The rows come from 4 hidden closed curves, with some noise, and rows from the same curve form a group. Each curve winds through 6 dimensions. The rows are also pushed far along 5 directions, which tell nothing about the answers.
(in the rows, 128 means zero)
Some rows, each with its group after it:
[135  85 116 109 137 122 113 128 125 114 143 133 141 118  86 116 137 123
  97]
(3)
[ 54 146 117 110 161 171 100  76 132 112 152 116  59  89 112 121 123 190
 138]
(3)
[154  80 127 119 163  70 119 131  96 135 169 128 137 117  91 128 134 114
  71]
(0)
[ 93 117 119 125 137 154 136 101 141 148 138 127  97 117 122 118 112 149
 137]
(1)
[103 102  86  90 124 167 139 165  86 116 128 148 175 139 108 112 146 142
 116]
(2)
[134  97 125 135 129 123 122 158 115 118 121 150 146 132 132 127 146  98
 122]
(3)
[101 123 140 137 132 160 122 106 128 117 157 138 119 149 137 126 119 144
 125]
(3)
[130 125 131 143 125 143 136 114 142 152 142 117 131 123 129 120 123 125
 143]
(3)
[179 138 115 106 137 143 144  97  89 113 171  89 141  98 132 166 177 150
 113]
(1)
[104  77 146  97 155  97 109 111 143 154 126 121 112 143 114 138 170 150
  76]
(0)
[134 136 169  96 169 159 131  63 126 148 154  68 102  98 150 183 217 194
 116]
(2)
[135  98 140 122 151 116 111 112 128 139 127 126 130 113 138 147 179 137
 116]
(3)
[120 120 126 113 123 128 137 128 139 124 131 116 137 168 121 123 131 121
 121]
(2)
[142  71 146 126 108 105 133 133 160 162 116 159 123 166 103 125 107 126
  68]
(1)
[ 87 109 169 139  89 124 109 137 209 170  57 168 107 176 136 114 115 142
 110]
(0)
[153 115 129 113 131 104 124  96 145 157 129  98 118  91 107 134 144 153
 104]
(0)
[186 188 133 106 129  76 145 108 144 136 103  41 148 126 163 171 197 112
 166]
(2)
[ 96 163  72 126 120 206 144 132  86  59 157 168 144 119 131  98  84 106
 193]
(3)
[154 128 162 156 118  98 116 133 163 153 118 145 131 141 126 124 119 102
 128]
(0)
[108 127 131 147 122 136 139 158 130 123 118 130 111 136 139 126 120 107
 138]
(1)
[105 183 140 172 123 107 142 117 197 136  94 120  44 117 142 114  59  81
 202]
(3)
[190 160 180 136 112  30 116  88 208 190  68  87 101 120 146 157 140 136
 114]
(0)
[133 116 138 151 123 134 125 129 133 113 150 149 125 144 122 116  95 108
 125]
(3)
[ 24 100 134 114 127 202 114 142 136 106 121 203  94 171 113  98  90 164
 106]
(2)
[ 91 151 156 160 150 111 116  70 226 176 107 161  41 117 111  99  57 109
 189]
(0)
[ 82  95 161 146 111 124 101 127 177 159 107 166 133 214 138 113 113 136
 103]
(2)
[106  69 110  91 140 124 124 134 116 147 127 137 145 135  93 117 147 149
  85]
(2)
[148 115 119 113  98 124 148 189 116 102 106 136 154 166 133 139 149  88
 109]
(1)
[118 103 115  87 141 145 110 124 100  86 161 128 145 140 103 130 164 141
  88]
(0)
[194 157 124 128 127  77 133 110 142 132 128  80 136  99 117 137 130 101
 146]
(3)
[121 133 128  99 141 147 129  88 119 106 151 105 135 149 152 147 182 145
 132]
(3)
[164 151 118 143 137 132 140 122 108 124 142 116 110  74 134 148 134 123
 145]
(1)
[115 101 157 126 148 124 104 102 154 153 111 135 116 126 145 145 175 147
 125]
(3)
[114 120  93 142 113 154 142 178 107 116 124 141 159 116 114  93 103  95
 162]
(1)
[143 148 155 126 114 104 128 119 156 132 106 121 115 166 154 155 140 135
 111]
(1)
[150 148 135 125 152  91 116  95 119 144 123 112  94  79 141 161 147 162
 116]
(1)
[124 131 132 133 142 114 116 103 130 124 153 105 115 136 131 134 134 132
 123]
(2)
[166 172 100 124 145 116 139 147  83  92 144  93 140  66 132 143 162  91
 170]
(0)
[ 69 130 118 103 166 153 110  92 123  99 143 145  57  98 104 124 109 172
 122]
(2)
[116 148 137 132 116 129 123 133 157 117 104 165 100 137 108 110  73 124
 134]
(2)
[114 112 113 129 140 132 133 118 114 147 142 130 120 108 116 121 113 147
 114]
(1)
[115 111 149 130 153 103 109 108 133 154 128  96 119 118 140 141 159 152
 112]
(1)
[ 86 154 149 156 123 153 116 138 143 125 109 123 123 147 164 123 130 129
 162]
(1)
[100 173 128 135 136 145 132 115 134 109 144 143 107 144 142 117 102 107
 171]
(0)
[162 156 126  94 128 123 133 135  96  89 142  79 174 151 150 159 206 114
 128]
(0)
[128 121 140 112 103 144 130 162 127  97 119 158 156 185 115 121 116 121
  95]
(2)
[154 146 126 130 113 112 131 140 111 101 129 139 122 134 132 140 111 123
 109]
(1)
[153 123 155 126 127  71 125 128 148 134 115 133 104 145 103 133  93 127
  80]
(2)
[136 107 110 111 144 134 125 131 100 125 129 121 160 110 136 139 182 131
 133]
(3)
[133 191  77 118 124 122 148 137  90  81 142 119 119  93 119 110  80 105
 167]
(0)
[167 114 137 125 123  80 121 135 126 120 129 141 113 130 110 145 116 120
  75]
(1)
[116 107  76 118 121 133 134 163  85 116 142 147 173 136 102  96 104 113
 121]
(2)
[ 98 152 132 119 142 106 109 107 155 116 111 137  75 128 120 126 100 141
 129]
(2)
[134 160 134 103 106 138 134 148  95 109 115  84 170 155 184 168 210 153
 116]
(0)
[ 94 130  80 103 146 184 132 117  69 113 163 129 139  75 117 116 142 162
 140]
(0)
[108 185 137 173 111 120 128 114 180 112 119 141  60 130 125 101  31  99
 174]
(3)

New rows. What belongs after each?
[152 120 111 126 148 127 134 125  98 120 142 120 144  94 137 139 162 111
 146]
(3)
[103  70 118  90 167 106 107 109 111 156 137 140 129 113  96 125 160 160
  80]
(0)
[188 183 137 125 135  55 144  79 169 167  94  80  80  85 142 164 129 130
 153]
(1)
[120 117 115 113 147 117 121 140  88 107 147 118 126 107 123 138 156 136
  99]
(0)
[128 131 146 137 137 116 134 117 147 160 134 129 132 148 138 128 137 113
 142]
(0)
[103 103  97 103 113 165 122 171  88  58 157 157 149 150  94 103 117 114
  93]
(0)
[214 171 147 137 123  52 138 145 134 153  93  66 152 103 163 168 190  92
 147]
(0)
[178 171 178 134 136  33 107  75 191 171  87 102  81 113 132 157 116 144
 118]
(2)
[118 134 129 121 133 112 137 105 155 144 120  95  87 104 129 133 139 131
 134]
(0)
[ 69 115 103 112 140 153 115 118 125 106 138 135 108 126 104  97 101 142
 134]
(1)
[144 123 132 138 128  99 140 139 153 140 107 120  88 105 125 137 127 104
 135]
(1)
[ 64 181 152 147 110 162 121 138 163 130  77 122 126 169 188 123 139 133
 191]
(1)
[114  95  98 107 131 159 145 137  91 128 154 124 152 128 115 124 145 142
 110]
(1)
[161 193 125 125 126 115 146 119 141  96 113  92  90 100 151 157 141 102
 174]
(1)
[114 135 119 127 100 135 127 139 156 118 102 149 115 130 109 102  95 118
 137]
(0)
[156 128 131 139 130 116 140 118 129 141 121 126 147 125 156 140 151 104
 156]
(3)
[131  98 126 130 147  95 129 123 132 153 137 104 120 124 117 130 142 120
 114]
(2)
[106 130 140 119 118 166 118 108 127 154 125 138 154 146 151 134 159 179
 117]
(0)
[134 126 130  99 136 132 123 128 108  92 149 134 126 135 100 133 128 143
  89]
(2)
[162  66 115 124 154  60 114 146 102 159 135 127 140  90  82 124 133 123
  70]
(2)
[117 151 116 103 107 174 153 165 100  89 121 109 157 168 172 153 190 122
 145]
(1)
[131 133 127 138 107  92 122 149 168 109 105 165 105 141  91  97  61  83
 125]
(0)
[100 113 151 123 120 119 107 150 133 146  89 133 163 162 156 133 164 148
 112]
(1)
[102 137 136 111  97 125 126 143 136 135 101 156 162 193 145 120 127 140
 108]
(0)
[ 94 116 123 124 149 130 106 130 108 122 123 125 129 109 130 123 145 153
 125]
(1)
[148 101 107 102 120 125 136 134 110 135 138  97 147  99 106 127 154 140
  97]
(0)
[ 98 124 120 126 142 129 116 112 127 114 149 114 118 148 131 126 140 129
 130]
(2)
[ 67  46 108 133 138 123 112 153 138 107 146 185  79 133  55  74  43 110
  76]
(1)
[134 163 117 149 116  91 125 144 129 123  99 151 118 115 136 117  77 108
 149]
(3)
[110 101 112 147 103 127 137 187 145 129 101 153 144 141 103  84  77  74
 145]
(1)
[146 128 121 123 132 116 128  93 149 142 141 119 114 100  99 117 111 128
 132]
(0)
[125 132 173 128 147 108  95  74 158 158 112 134  79 120 152 166 156 188
  91]
(1)
[ 97 124 109 104 105 196 137 168  67  93 144 119 184 153 156 137 183 154
 108]
(0)
[101 126 141 111 141 128 106  87 135 143 136 151 122 141 121 125 129 174
 102]
(0)
[133  94 138  82 178 142  90  65  79 125 171 105 122  85 131 184 225 221
  59]
(1)
[113 114 158 102 152 146 109  76 143 123 153 129  95 128 105 140 134 179
  90]
(2)
[105 127 143 120 161 155 113  68 145 153 131 119 104 102 161 153 188 165
 158]
(3)
[ 49 125 158 133 136 206  87  98 159 130 132 151  95 141 132 121 148 188
 129]
(3)
[120 154 130 158  92 132 151 135 166 128  93 177 134 177 158 106  69  77
 184]
(3)
[111 103 123 127 134 152 113 127  98 144 146 131 171 127 129 121 146 166
 110]
(1)
[125 160 126 127 135 147 131 136 122 117 124 113 129 106 150 140 169 116
 169]
(0)
[ 93 121 128 119 137 137 118 137 108 116 135 132 118 132 137 134 150 145
 109]
(0)
[145 166 105 131  99 105 139 162 134 117 100 124 144 135 118 108  92  95
 154]
(3)
[109 179 131 124 129 140 137 122 152  98 121 109  99 143 153 134 143 100
 185]
(0)
[160 116 108 122 148 102 137 102  83 136 177  96 143  91 113 136 127 143
 103]
(3)
[133 112 149 123  87 126 123 184 146 147  65 149 201 205 166 135 188 108
 126]
(3)
[129 135 100 130 135 156 148 126 116  96 163 106 120 107 116 117 123  93
 163]
(3)
[115  91 107 102 149  81 120 135 117 138 124 138 119 115  91 112 118 128
  88]
(0)
[124 173 145 105 118 171 155  85 145 154 113  80 137 158 199 175 208 172
 163]
(1)
[ 84  70 142 120 181 111  98  67 157 187 142 117  71 101 107 132 148 179
  97]
(2)
[159  51 116 129 149  23 114 149 114 136 140 119 123  99  55 105  84 101
  49]
(1)
[ 99  84 121 139 128  74 113 148 166 150  91 173  86 122  81  87  53 109
 104]
(1)
[154 124 117 114 144  98 128 109 105 102 157 109 102  99 108 144 122 133
  93]
(1)
[135 204 137  97 166 122 137  39 156 155 116  45  79  74 167 178 193 177
 190]
(2)
[120 163 143 150 116 112 114 140 160 120 110 118  92 126 122 119  95 117
 140]
(3)
[ 98 135 117 124 135 161 140  96 134 136 126 139 120 127 155 127 138 135
 175]
(3)
[115 157 117 121 129 141 141 130 123 149 113 122 148 125 159 133 158 128
 169]
(0)
[136 127 118 113 146 106 118 122  85 132 135 118 148 110 145 150 166 156
 105]
(3)
[139 165 139 134 114 130 120 141 136  99 107 133 126 133 152 142 134 116
 145]
(1)
[155 134  87 147 120 117 156 160 106 106 129 149 140  98 122 108  87  59
 176]
(3)
[148 160  94  99 134 157 152 130  71 113 135  88 188 112 178 158 216 128
 173]
(3)
[136 130 141 133 128 143 129 130 135 116 147 115 132 131 129 129 149 108
 134]
(0)
[120 203 122 138  98 131 158 117 170 129  95  94  91 123 158 125 103 109
 193]
(0)
[117 134 131 160 115 118 136 139 140 152 113 137 129 127 129 105  80 119
 148]
(1)
[130 130 107 123 132 112 117 139  92 119 127 140 145 109 128 126 125 139
 116]
(3)
[163 128 121 145 118 125 143 130 120 117 141 142 158 134 138 122 114  89
 148]
(3)
[224 148 112 131 113  91 142 151  76 101 152  99 203 118 134 144 148  85
 128]
(3)
